All groups share one centre, and each spreads out both ways along 10 directions, with some noise.
Some rows, each with its group after it:
[  5   0 -15   1   2  -3   7  -2  -5   3   5  -2   6   5] => Lafo
[  4  -4  -1   2   9  12  -2 -14   6  -3  12   0  -8 -13] => sorev
[ -3   5  12 -17 -12  28  -6 -10 -20   9   8  18  -6  -5] => sorev
[  3 -16  -2  -1  -7  -9  15  16  -1   7 -12 -22 -18   2] => Deze
[  2  16 -15  21   7  -8  -2  -8   9  -2  -8   2  -2  10] => poza
[10  7 -5 -4 -5 -3 -3  2  9 19 12  4  1 -9] => sorev
[  7  -1 -14 -10  -7  22  -2  -6  18   7   9   4   6   2] => Zuf
[  3  -9 -11  -1  -1   3  12 -15 -16   2   0  -1   5  15] => sorev
[-11 -13  -9  -4  -3  10  -2   2  -2   6  -2  -5   3   9] => gubu
[  3 -10  -5   7   2   0  -4  12 -13   2  -5 -12   7  -4] => Zuf
[ -9   4  -2 -11 -21   5 -10  -4  -4   6  -4  -8 -13 -10] => Lafo
[  8 -11  -2 -14   7  -7  -2  -8   5  10  17   2  11  11] => poza
[ 12 -11  -9   1   2  22   8   2 -11  10  -1  -2  -7  -9] => Deze
[  6  24 -10  -7 -25  10  11  16   1   2  12  -4   3 -11] => Lafo
[ -4   2   4  -3  -2  -6   6   6 -25   7  -7   8  -3  -3] => poza
[ -6   7  -1  -5   8   1 -30  14  22  18  -2  -2 -11  26] => sorev
[ 16  -3   9  10   8  -7 -14  17  11  20   0  -8  -4  14] => Lafo
[  9   2 -16   6  -9   5  19  -3 -11   5  -5   3   1 -18] => sorev
[ -1  -4 -11  -6   1  10   0  -9  12 -13  -2  -8   0  27] => gubu
[  8  -4 -11  18  -2  -3  28  -2  -1 -17 -13   3   9 -23] => sorev
[-20  -1  -4  -9  -8  -9 -11  -6   0   3  19 -11   9   6] => gubu
[-10 -10  17  -1 -16  11  10  18  -8  10  -2 -10 -12   4] => poza
[ -9  -6  -7   1  -2 -10   5  -6  19  -3  14 -14   3 -19] => gubu
[ -2  -4   4 -17 -19   5   7   3  -9  -1  17 -11   6  -6] => poza
[ -4  -2   0 -27 -16   9   3   3   0  12  35  -1  12   6] => poza
[  2   9 -10   5   3   0   5  -9  12  -6   5   6   7 -21] => Deze
[ -5   0 -24   0   9   5   7  -5   7   1   3  -4  -6  -7] => sorev
[ -6  -5 -19  -2   6  23   4 -10   8  -7   0  -9 -12  -5] => sorev
[-19 -23 -11 -11  13  -4   1  -1   0  -2 -30  10   1 -12] => poza
[  7 -11  12  23  -8   3  -5  20 -17  23 -27   2  -9 -13] => gubu
[  1   2   6 -16   4 -14  -5   9   4  12  -1   2 -12  16] => gubu
[ -8   7  -7  -1   0  -9  -1   1 -19  11  10   5  10 -13] => Deze
[-19   7   3 -13  -7  -3  -4  -1   4  -1   1   9  -1   3] => Lafo
[-18  13 -10  -4 -10 -19  -3  -1  -2  -4  -1  11  28  22] => Deze
[  7  13   0  12   7  -1 -10 -11 -18   8  12  10   5  10] => gubu
[-12  -5  -9  -2  -4  -4  -9  -1  -7   5  13 -17   2 -19] => Zuf
[ 13 -13  12 -11   9  -2   3  -9  -8  -6  -5  10   0  14] => Deze
[  0  13  -5   3  -5  -5  -9 -14   8   4   0  10   2   4] => Lafo
[ -8   5 -14  -5 -11  22   9  -3  -2  -8   2 -10 -17 -19] => gubu
[ 11   9  24 -17 -31  19  -1  22 -14   1   2  -3   2   7] => Lafo
[ 27 -16  10   7  10   2  -1  12   5  11   8  -5  10   4] => Lafo
[  9   1   6   3 -10  13  -6   3   4  -2   4 -11  -8  -8] => gubu
[  9   3 -11  -4  -7  18   0  -1  -7  -2 -13  -7 -13   2] => poza
[  7  -6  13  -8  -1  -1  -3   6  -1   0   7   4   9 -10] => sorev
[ -3   5 -19   2   0  11 -12   6  -5   3   5   3  23 -15] => Zuf
[ -5  11   6   3 -19   7 -17   7  -4  14   6   4  10  -7] => gubu
[ -6 -23   5 -11   6   4  -6  -5   6   1   0  -5   1 -12] => Lafo
[  2  -1  15   4   2 -16   9  11  -2 -16 -10   0   7   2] => Zuf
[-10  -1  17   5   2 -28  -4  -7 -23  -6  -1  -1   2  -2] => Zuf
[  5  -2   5 -13 -18  -8   4  -9 -23   1  10  -5   5  -5] => Lafo
[ 14 -10   7  -6 -16  -1  11   4 -20   8   7 -15  -5 -15] => sorev
[ -6  -3 -27   8   5 -11   2  -6   0   5  -4 -19  -6  19] => Lafo
[  3  -5   8 -13   0 -15   3   9   6  12  -5  -3 -13  12] => Deze
[-20  -9 -16  -7   5 -11  -9  19 -20  20  -6 -20  -9   9] => Zuf
[ 13  -7  14 -15 -14   1   4  21 -10   4   4  -1   6 -26] => sorev
[ 21 -18  12  10  -2  20  -1  -3   9  -5   0 -20 -16  -9] => Deze
[ 12   7  10 -24  -9 -17  12  -2 -10  20  57  -2   5 -15] => poza
[ -3   2  -8  -4  -4   7  10   2 -12  -3  -6   2  -5 -13] => poza
[ 13 -14 -13   6   2  17   5  -7  -3   5  -6  -7  -2 -13] => Lafo
[  1   8 -16   5  -3  16 -13   3   9   9  -2   3   6   3] => Zuf
[ 13  -9 -16 -18   1   8  -5 -10  19  -3   9  -3  13 -14] => poza
[ 11 -15  13   7   0 -14   7   4   9 -18 -18 -20  -6   8] => gubu
[  4  -5  18   6  -1 -10  11 -16 -18 -11  -7   6  -2   7] => Zuf
[ -3  -5 -12 -11   4   4   4   2 -14   8   2   7  14   8] => Zuf
[ 18 -14  -1  -6   0   8  15  14   3   1  -4  -6   1   3] => Zuf
[ -2  -8  12  -7  -6   7 -21  -4  -7   4  16 -13   2  -1] => Deze
[10 -3  0 -5  0  3 -1  0 -7  8  1 10 13 14] => Deze
[  6 -23  -7 -12  11  -4   3  -5  -7  -4 -15  -4  -2 -17] => poza
[  4   3   4  14  11 -10  -7 -14   1  -6   7   8  15   0] => Deze
[ -8   2 -12   0   6 -16  -5  -5  15   6   3   2  13  27] => Deze
[-19   0  -9  -8  -5  -5 -10   8 -12   1   5 -10   7  -8] => Zuf
[  3 -24   4  12   9 -23  15  -8 -12  -8   4 -17  14   0] => gubu

New rows. What belongs after each?
[-17  -2 -14 -18  -2  17 -12 -10 -18   9  30  -2  15 -17] => Deze
[ 21   5   9 -12   1   8  -4  -2   5   3  11   2  -7   5] => gubu
[ -4   4 -14  -9  -6  21 -19   1   9  21  21  -1   4   4] => Deze
[ -5 -16  -5   4   8  11 -11  -2  17   2 -14  -8  -9   5] => Lafo
[  5 -14  -6  -6  -2   5  -7  -4  16 -11 -15 -12   0 -14] => poza
[-22   4 -13  -8   3  -6  -6   0  11  12   0  -1 -14 -17] => Lafo
[ -9  10  -9  -4 -15  18 -12  -9   1  20   0  -2 -28 -13] => Zuf
[ 21   7   5   9  -3   3   4   1 -19   8   1  -2  -6  10] => poza
[  0 -16  -2   6  19  -2   2  -7   9  -4  -4  10   9   2] => Lafo
[ 10  -7  -7   4   3  -5   8   4   2   6 -13   2   4  22] => Deze
[-13 -21  -1  -2   9   6   2  -9   3 -12 -12  -2   3   1] => Lafo
[  6 -18  22   9   1   7   9   0 -13 -15 -19   4   2   0] => Lafo
[ -1  17   0 -13   0 -25  -1  -8  -1 -12  11   5   6  15] => gubu
[  2  -5   3 -10   3 -10   9   0  12   0   3  -5  -7  16] => Zuf
[-17   6   1 -11 -10  -2   3  10  14   8  11   5   2 -30] => poza
[ -6 -11   1   0   1  -2   1  10   3 -11 -13 -10   6   7] => sorev
[ 27 -13  26   5  -3  -6  16  -7   3  -6  -9   0 -10  19] => Zuf
[ 26 -14 -26 -10   7  -2   7  11   7  15  13 -21   8  -4] => sorev
[ -9   7 -17   5 -11  15 -14  -6  16   6   9 -10  -3 -25] => Zuf
[ -6 -11  17  10  11 -10  -5   3   8  -6 -15   0  -6   5] => Lafo
[ -1  14   3  15 -12   0   4  13  10  -5 -10 -10 -14  -8] => Lafo
[ 20  -7  12   1  -3   6  19  24 -21   1  -1  -2   2 -14] => Lafo
[  4  -3  -6   2  -8   4  -1   5 -10   5  -1   0  19  21] => Deze
[  2   3   8   2 -10 -17  -5   8   6   1  -4  -1   7  -6] => gubu
[ 9  1  1 -6  5  3 -9 -6 -5 14 20  5  4  5] => gubu
[15 -1  7 -6 -3  7  6  7 -4 -4 -4 15 15  5] => Zuf
[ 19  24  -4 -10   5   5   7  -6   4  -8   6  11 -16  -4] => gubu
[15 13 -2 10  3 -1  1  1 14  4  3 11 11  8] => Lafo
[-20   2   0  -6  -5   3   5  -5   2 -15  -8   8  -2  -9] => Lafo
[-18  -2  -4 -13  -2  -2  -7  -2 -19   6  15  -3   5  -2] => Deze
[-10  19  -6  10  -5   3 -13  14   9  -2  -7   5   5 -24] => Zuf
[ 11 -15   1  -6   1  17  -6  -5   3   5  18 -19  -6 -13] => Deze
[ -1   2 -19 -10  10   5   9 -13  13 -11   1   0  -5  17] => gubu
[  0  -1   9   3 -21   3  -6  18   3   0 -19  -5  -4  -3] => gubu
[ 5  8 17 -4 -5  1 -1 19 -2  6 -2 12  4  9] => Lafo
[  8  -8  -5  -2   0  -5  -6 -14 -14  14  -1   4   4  -2] => Lafo
[-11  -9  -2  -4  15  -3 -10  -4   9   5  -5   9   3  14] => Lafo
[ -3   2   1 -10  -4  -8  -1  -8  -6 -10   2  11  20  15] => Deze
[  6 -10  -3   6  -3  13 -19  -6   5  13 -17  -7 -15  -2] => Lafo
[-11  -7 -30  -2  -2  12  11  -1  -3   6  -8  -4  10  26] => Deze
[ 8 15  5 -4 -9 -9 -4 -5 19  1 21 13 16 -3] => Lafo
[ 14  -1 -10  -1  -8   5   9   3 -10  10  -1  -5  -5  -8] => sorev
[  6 -15   5  -7   1  -8   7  -1  -2   0   7  -4   6 -18] => poza
[  2 -10  -4  -7 -15   9  21   7 -14 -17 -23   4   7 -10] => gubu
[  9  -2   7  13  -7  19   1   3  -9   7   1 -15 -23 -25] => gubu
[-11  10 -14  -4 -12  -1   0  -8   1  -1   2  -3  -1   8] => Lafo
[ 10   1 -10   7   3   7   1  -1   5  11  -4  15  13  -4] => gubu
[14  5 -9 -3  1  0  3 13  4 10 17  2 16 12] => Lafo
[ -1   6  11   0  -5  -5 -16 -10  -4  11   3   8  -5   6] => Zuf
[ 20  -5   7   9  11  -9  12  -9  -9  -7 -11  19   8   6] => Deze
[  4   9   0 -21  -3  14  -9 -11  10   4  32  -9 -16   2] => gubu
[  0  12   1 -32 -27  -4 -13   3  -8  -5  19 -15   5 -16] => poza
[ -6  20  -6  -4 -13  -2  -3  19  -4  14  -1  -5 -11  18] => Lafo
[ 16   2   3  -8  -3   4   3  17   0  24  -6  22  -1 -25] => gubu
[ -7  11 -17   3   3  -3   6   0  -1  -1 -11   8 -11 -22] => poza
[  6 -10   0  19   4  -7   7  -6   6 -19 -16  -5  13 -23] => poza
[-19   6  -9 -11  -6  -2  -8 -17  10  -5   3  12   8   6] => Lafo
[ -6  -1 -11  19  11 -12   2  -6  28  -9 -11  -2   1 -16] => poza
[-12  -2  -4 -21 -10 -10  14  -2 -28  -6   9 -13  -8 -18] => poza
[  7   0  -2  -1  -5   4   6   4  17  -1 -12   1  -8   1] => Deze
[-14   2 -12   5  -5   5 -23   2   9   5  -1 -14   0  11] => Zuf
[  2  -8  -6 -23  -7   3  -6  -6 -10  -4   5  -7   5   3] => poza
[-10  -5  -4   1   0  -7   4   2  18 -16  -1  -8  13  -3] => sorev
[ 10   4 -16   2  -3  10   5  -4   1  -1   5   3  18  29] => Lafo
[ -6  -3  -8   5 -13  20  -1   4  -3   5  -7  -1   3 -11] => gubu
[ 29 -12  17  -3   2  -9  13   0  -3  -8   4 -12  -9  -8] => gubu
[  8  -7  -5 -20  -3  -9  26  -1   5  -9   5   6  13 -24] => gubu
[-12   5  -8  16  -5  -2  -3  -7  -7   3   4   2  13  -6] => gubu
[  6   1  -2 -12   7   4   2  -6   7   6   2  16  -3  -2] => Deze
[ 18  -6   8 -13  -5  -4  -1  16  10  10 -21  11   0   8] => gubu
[  4 -17  -4 -18   7  10   0   4  11   4  18   2  18  -1] => Lafo
[ 25   2  10  -6  17   1 -19  28   2  23  -3  15   1  -8] => sorev
[-15  -6  10 -23 -17  -8   6   4 -13 -15  10  -7  14  -9] => Zuf
[  3  19  -8  15  11  -8  -2   5  16  -1 -11  21  12  -1] => Zuf
[ -6  -8  -8  -4  18   1  -7  -3  -3  20  -1  -4 -26   9] => Deze
[  1   4   5  -1  15 -14  -1  -4   5   8  -5  11 -14   2] => Deze
[-2  0 -1  2  6  4 -7 -8 -5 -1  1  5  8  3] => Deze
[12  1  5  2 10 -2 -5 -3  0 11  9  1 -9 -8] => sorev
[  0  -2   4   4  10   4  -8  -2  -2   5  -8   2 -21  -2] => Deze
[  6 -16  -1  -4   5  -3   1  19  -1   7   6 -21   0  13] => Lafo
[ -6  -2  -5  -5   3  -5  -7   0  -7   4 -18 -10 -21   5] => poza
[ 24  17  -7  14  -3  -5  -9 -14   3 -11  14  -7  16   8] => poza
[-11   4 -17  -2 -19  -5  22   1  -4  -6 -12   4  16  -4] => sorev
[ 10  -1  10   8   4 -15   7 -12 -12   7   6   2 -10 -23] => Zuf
[ -7  -5  -6  -8   4   5 -10 -10  -5   0  14   0   9   6] => Deze
[  9  -3  -4 -25  -3   8   6  -7   4  -3  25   2   8  -6] => gubu
[-24   6  18  11  -6   2   8 -34  -6 -24   3  25  11  -3] => sorev
[  1   2  17   6 -16  10 -11  -3   2   3  -3  -4 -13   3] => sorev
[ 10   4  13  -1  -6 -12  -8  12   6  15  -1   1  -2   4] => Deze
[  3 -13   5 -27  -7  13  -1   9   1  25  14   3  -3   1] => poza
[  4   2 -19  18  30  -3  -1 -13  26  -5   4   1  -4  -4] => sorev
[  5   3  -3   6  14  -3 -13   1  10  24   7  -1 -22 -14] => Deze
[  8   0 -10 -19   0   0   2  -3  16   1   7  14  17   7] => gubu
[  0 -12   1  -1   3  -4  -5   3  -8   6 -10 -12  -5  15] => Lafo
[ 18 -34  -2  -5   3  17   8   3  -5  -5   5 -16  12   2] => Lafo
[ 13 -12   3  -3  -1   6  12   5   3  -2   9  -3  11 -11] => Lafo
[ -8   8  -5   2 -21  -8  10  -6   2   0   0   0   2  -8] => sorev
[ -8   1 -23  -7   2   9  -2  12  13   8   2  -7   7  -2] => Zuf
[ 11  23  -9  10 -17 -18  -7 -13 -11  16   2  -7 -10  -4] => Lafo
[-11   2  -2 -21  -6   9  -3  -1  -3  -5  -8  10   1  13] => Deze
[  8 -10  -2 -12  -2   7   0 -12  -4   8   9   9  10 -23] => Lafo
[  0   1   5   8   3 -11 -11  -9  -3   6  -2   6   1  17] => Zuf
[-21   5 -12  24   2   6   1   1   7 -13 -25   5   5  14] => poza
[ 12  -9  -5   3  12   8  -7 -16  13   3  21  -2  10  -4] => Deze
[ 14   9   4  15 -10  16 -21  -4  21   8   0   2  -1   0] => Zuf
[  5  10 -17   6  -4  28   5   1   6   7  -2  11  -3  10] => poza
